There are 4 ways to turn a row about zero (a turn may also mirror it). The second row of each pair is the first, turned, with some noise. The first 40 pairs use one turn. New pairs use 3 turns, one after the other, and a turn may come again.
Some pairs, each with its turns in order after it:
[21  2  5  8  6 22  8  5 12]
[ -8   9 -11  12   0  -1   7   7 -35]
k_915

[  6  21  -5 -11   3 -20 -31  -1   3]
[ 17   5  27 -13 -26  -4 -11  12   7]
k_915

[ 12 -18 -24  29 -26   3  22  -6 -10]
[-25   6 -41   3   1 -17   7   5  19]
k_915

[-18  13  13   1  46   1  -9 -28   5]
[-22   7 -41  11 -18 -12  26   3  21]
k_515

[ -3 -17  39  10  -2  -9  -4  28  -4]
[  6  15  -8 -10  -6 -32 -26  -2  21]
k_380

[ -7 -19 -19   4   8   2  12  13  -2]
[ -1  -5  -5   7 -21  16  -2  -4  20]
k_380

[-17  -7  11 -12  -2 -11  -3   3   2]
[  2  -4   4  -3 -12 -16   1  13  -6]
k_571

[ 15   4  17  -4  13  -4  -6  -6 -13]
[ -7 -12   3 -19  -3   1 -12  -1 -19]
k_915

[-13 -14 -20   0  -7   2  -6 -32  -5]
[-12   4  23   1 -13  27  -4  14 -12]
k_380

[ 11   8  -4   2   7  13 -12   4  14]
[  2  17   3   7  -2   2   2  11 -15]
k_915

[ -2  -4  10  -1 -34  26  13  -2 -18]
[-13  -3 -26  -5  -4  18  29 -23  -3]
k_915

[ -4  21   9  19  10  -5  21 -10  -8]
[ 10 -25  14  -8  -8 -18   7  -1  -7]
k_380

[  0 -19  22 -10  -8  -9  32   8  17]
[ -7  -6  12  16  39   3   5 -26   7]
k_515

[ -9  12  -4   2   3   6  11  10 -13]
[ 20  -7 -14   0   1   6   0   1   2]
k_915

[-13   3   8  -3   2   7  16  -9 -11]
[  0  -5  -5  17 -17   0 -10  -4  -4]
k_571

[-12   5 -12  16 -18  20   9  -6 -23]
[  8  -6   5 -17 -16  34   2   4   0]
k_515

[  3  -8   5 -14  23 -10  26  13 -26]
[-26  -2  -9 -26  27  -2  11 -11 -10]
k_515

[-30   6 -16  -3   3   5  38  -5  26]
[  6 -23  -4  35 -33   2  14  11 -13]
k_380

[ 20  13 -13 -17   6   3  -4  21 -19]
[ 13  -6  -9  -1 -23  22 -12  20 -11]
k_915

[ -4  -1 -21  -4 -11  27 -17  14  -6]
[ -4  -1  23 -12 -23   9 -15  13  10]
k_515

[ -5 -25  -3  19  -3   4  15  -9  -6]
[  0  -9  15  -1 -18   9 -14  14  16]
k_380

[  0 -10   2   2   8  -6 -10 -13  -3]
[ -4   3   9 -10   3  -6 -11  -2   2]
k_915

[  5 -10  21  10 -14   2 -11  -9   0]
[  0   8   5  -4  11  -6 -23  13  -1]
k_380

[ 25  -3   5   6  20  -8  12 -21  -8]
[-12 -10  -9  -9   1 -15 -29   1 -15]
k_915

[  9 -26  -4  -2   3  25   1   0  -8]
[11 11  8  7  4 19  0 16 25]
k_380

[ 11   0 -13  -9   1   5  -3   7 -12]
[  7 -10   0   4   9  10   9   5   5]
k_571

[-4 -1  0 -9 15 10 -2 -9  1]
[-17  -1 -11   2  -8  -1   2   1  10]
k_515

[-22   7  11 -12 -21 -14  -6  19  -4]
[ 9 27 14 -6 21  6 -3  3 12]
k_515

[ -5 -11  30 -24  29  -9  -5 -10  -7]
[ 24  34  16 -10 -11  -8   5 -15  -9]
k_380

[ 4 -7 13  0 -8  6 24  7  1]
[  2 -12   8   0  18   4   0 -16   6]
k_515

[  5  -1   8  25   0 -22   6 -10  -8]
[ 18 -10 -15   2  14   2  14   6 -14]
k_515

[  1  21  -1   7  -5 -26  16 -19  -6]
[  3 -10 -15   8   8 -16 -33  -5   5]
k_571

[ 28   5  -8  22  18  12  28 -15  -1]
[ -3 -36 -20  -9 -14  -3   7 -23 -19]
k_515

[ -5  -7 -25 -12 -29 -19 -11  -7  39]
[ 11 -15  14 -26  30 -15  -7 -10 -41]
k_571

[-13   9  10  -7  13  11   1   0  18]
[ 11   9 -10   5  -5 -10  15   7 -10]
k_380

[ -6   1  28  16   2  30 -21  -1  32]
[ -8  45  22  -6  -4   3   5 -17  -9]
k_571

[ -9 -10   8  22   2 -16 -29  13   9]
[  3  23  -1 -28  -1 -22  12  -1   9]
k_571

[  9  -7   7   8  35  -3 -22   0 -23]
[-20  12 -16   5   2 -14  28   6  30]
k_571

[13 19 -1 42 -2 12  4  9 11]
[ 13  27  -8 -11   5  23 -20 -19  18]
k_571

[ -6   7   7 -23  15   8   1 -15  -2]
[-15   2   1  27   1  -7   1   7 -10]
k_571

New pairs, each followed by its turns in order:
[  1  -6   4   4   9  14   1  55 -17]
[ 26 -10 -21   0 -26  29 -15 -22  17]
k_571 k_915 k_571

[ -6  -2 -23   0  -2  -6  -2   4  -4]
[14 -2  0  7  0  5  3 19 -2]
k_571 k_380 k_380

[ 22  20 -10  23  22  -9  11 -20  14]
[  3  16  -5 -42   4 -15  -9   1 -17]
k_915 k_515 k_515

[-16  11   7 -15   1  10  -5   4 -18]
[  4   3 -21   9  -7 -10 -26  -4  -6]
k_380 k_515 k_915

[ 18  -7  -6   5 -32  -3  11 -16 -10]
[ -9  11 -13  13  11  32  21  -7   7]
k_571 k_571 k_515

[ -8  -8   5 -19 -32 -12  16  25  -8]
[ 20   8  22  -6 -12  -3 -20  29  18]
k_915 k_515 k_380

[  2  19   9  -3   4 -12  -1 -19  -2]
[ -2  27  -8   1   1  -7  -2  -7 -15]
k_571 k_571 k_515

[ -3 -18  13  -5   7  12  10  -3  28]
[ 11 -14 -20  13 -17   5  19  12  13]
k_380 k_915 k_915

[  2   9   7   9  21  -8 -19 -12 -10]
[-16   8  -4 -15   4  10  19 -20   1]
k_571 k_571 k_380

[  2  13  15  -2 -15  20  17   8 -15]
[ -8 -10 -26 -18  -8   4 -15   9   9]
k_380 k_515 k_571

[ 17  19   3  -2 -27 -15 -19 -18  16]
[  3  15 -10   9   7   7   0 -36  20]
k_380 k_380 k_515

[ 10  22  20  18  -9   7   2  -8 -17]
[ 27 -17   3   9   4  -2   0   7 -23]
k_571 k_515 k_515

[-18 -15  37  -2   8   3  17  -9  -5]
[ -9  -4  43   2  -1 -14  -4   1 -14]
k_380 k_571 k_915

[-29  20   7   3  14  28   3  -1 -22]
[ -5 -21   1 -20  15 -26   8 -28  10]
k_380 k_380 k_571

[-12   5 -30   9 -26 -16  -1 -29 -21]
[ 23  -9 -31  11 -11  16  27 -14   9]
k_915 k_380 k_571

[ 23 -31   5 -16  39  -2   8 -12 -11]
[ 13 -15   9  32 -11 -41  15  -2  14]
k_515 k_515 k_380

[ 11 -11  20   5 -33  23 -15 -11 -12]
[ -7   5  35  -4 -23   3   0 -15 -25]
k_571 k_915 k_380

[ 12   3   6  10  12 -15  13  13  28]
[-8 15 22  4  3  0 -9  5 31]
k_515 k_571 k_915

[  7 -10  -3  -6  27 -15 -20   3 -11]
[ 14 -15  17 -16  -2 -10   5  -1  22]
k_380 k_380 k_380

[ -2  -8 -12  19 -21  14  -2  -1   5]
[  7   7 -29 -21   0  -1   7  -4  -1]
k_515 k_380 k_380

[ -3 -10 -15   5  20   0  -5   0  -1]
[ -1   5   5   6  -9   2  10 -15  17]
k_380 k_571 k_571

[  8  -6  -7 -17   4  14  -6  -4   0]
[-1 14 -7  1 -6  3 13 -3  9]
k_571 k_571 k_915

[ 24  -8 -14   9 -10  14  23   3  -6]
[  8  19 -21  10 -15  -2  -3  18  14]
k_380 k_915 k_571

[-12  -3  -5  -8   1   4 -17  -4  31]
[ 12 -16 -16  -7  17  19   5   6  18]
k_380 k_571 k_380

[ 29   3 -37   0  -8  -2  21  -7 -13]
[  1   8  -3  17 -32   1 -26  26  11]
k_380 k_515 k_380

[-17 -18  12   7  -1   2  31  27  22]
[ 35  -3  11 -10  24 -26 -14   4  -3]
k_571 k_380 k_915

[-11  -2  14  -4  -9   1   1 -22  -8]
[-10  -6   4  -4   3 -12 -12  11 -21]
k_571 k_915 k_571

[ 14 -12  23  33   6 -31  15  14 -10]
[-32  22  -3   8 -21  -6  -2 -25 -23]
k_515 k_380 k_915

[ 1 40 -5 -5 20  0  5  4 -7]
[-29  11  -2 -16  -4  -6  12  -8 -26]
k_380 k_380 k_915

[ -7  -9 -17  10  17   2 -21  37  -6]
[ -1  19  11  -1 -12  24  35   8  15]
k_571 k_571 k_571

[-20  14  -1  -6 -25  -8 -14   1   8]
[ -1  -2  -8  -7  16  23 -18  -9 -18]
k_515 k_515 k_380

[ 14  11 -10  11  49 -42 -17  11  10]
[ -8  30  22 -30  11  15   5 -19  47]
k_571 k_915 k_571

[ -7  -6 -26   2   1  17   6 -27  28]
[ -1 -28   9   7  14   4  12 -29 -23]
k_571 k_380 k_915

[-26 -14  -9   3  29 -14  14  10 -13]
[  7 -21  10  -9  -2  -3 -41   9  -1]
k_515 k_380 k_380

[  7 -23  -7  11   6  26  -3 -32  20]
[  1 -45  12  -4  18  -4  -5  -7  17]
k_515 k_515 k_515

[ 17  37  15 -14  14   1   9  -1 -13]
[-23  36   6  19  -1  -5  11   3  -4]
k_915 k_380 k_571

[ 18   4 -13   8   8  -3  11  23  -1]
[  9   5  13 -14  15  -8   1   6 -21]
k_515 k_380 k_380

[-20  -1  -9 -16  10 -29  -2   7  -2]
[ -3 -21 -11   6   2 -10 -23   4 -22]
k_515 k_915 k_515

[-24 -23   7 -27  24 -10  -1  -3  50]
[-12 -34  16   5  -7 -31 -45  17  -1]
k_515 k_915 k_915

[-19  -6  15  15  -8   1   3   7   0]
[ -3 -13  15   0   7  15  -3 -19  10]
k_915 k_380 k_571

[-20   4   2  -4 -16  -5  19 -22 -38]
[ 11  16 -18  13 -13  39  -8 -19  16]
k_515 k_571 k_571

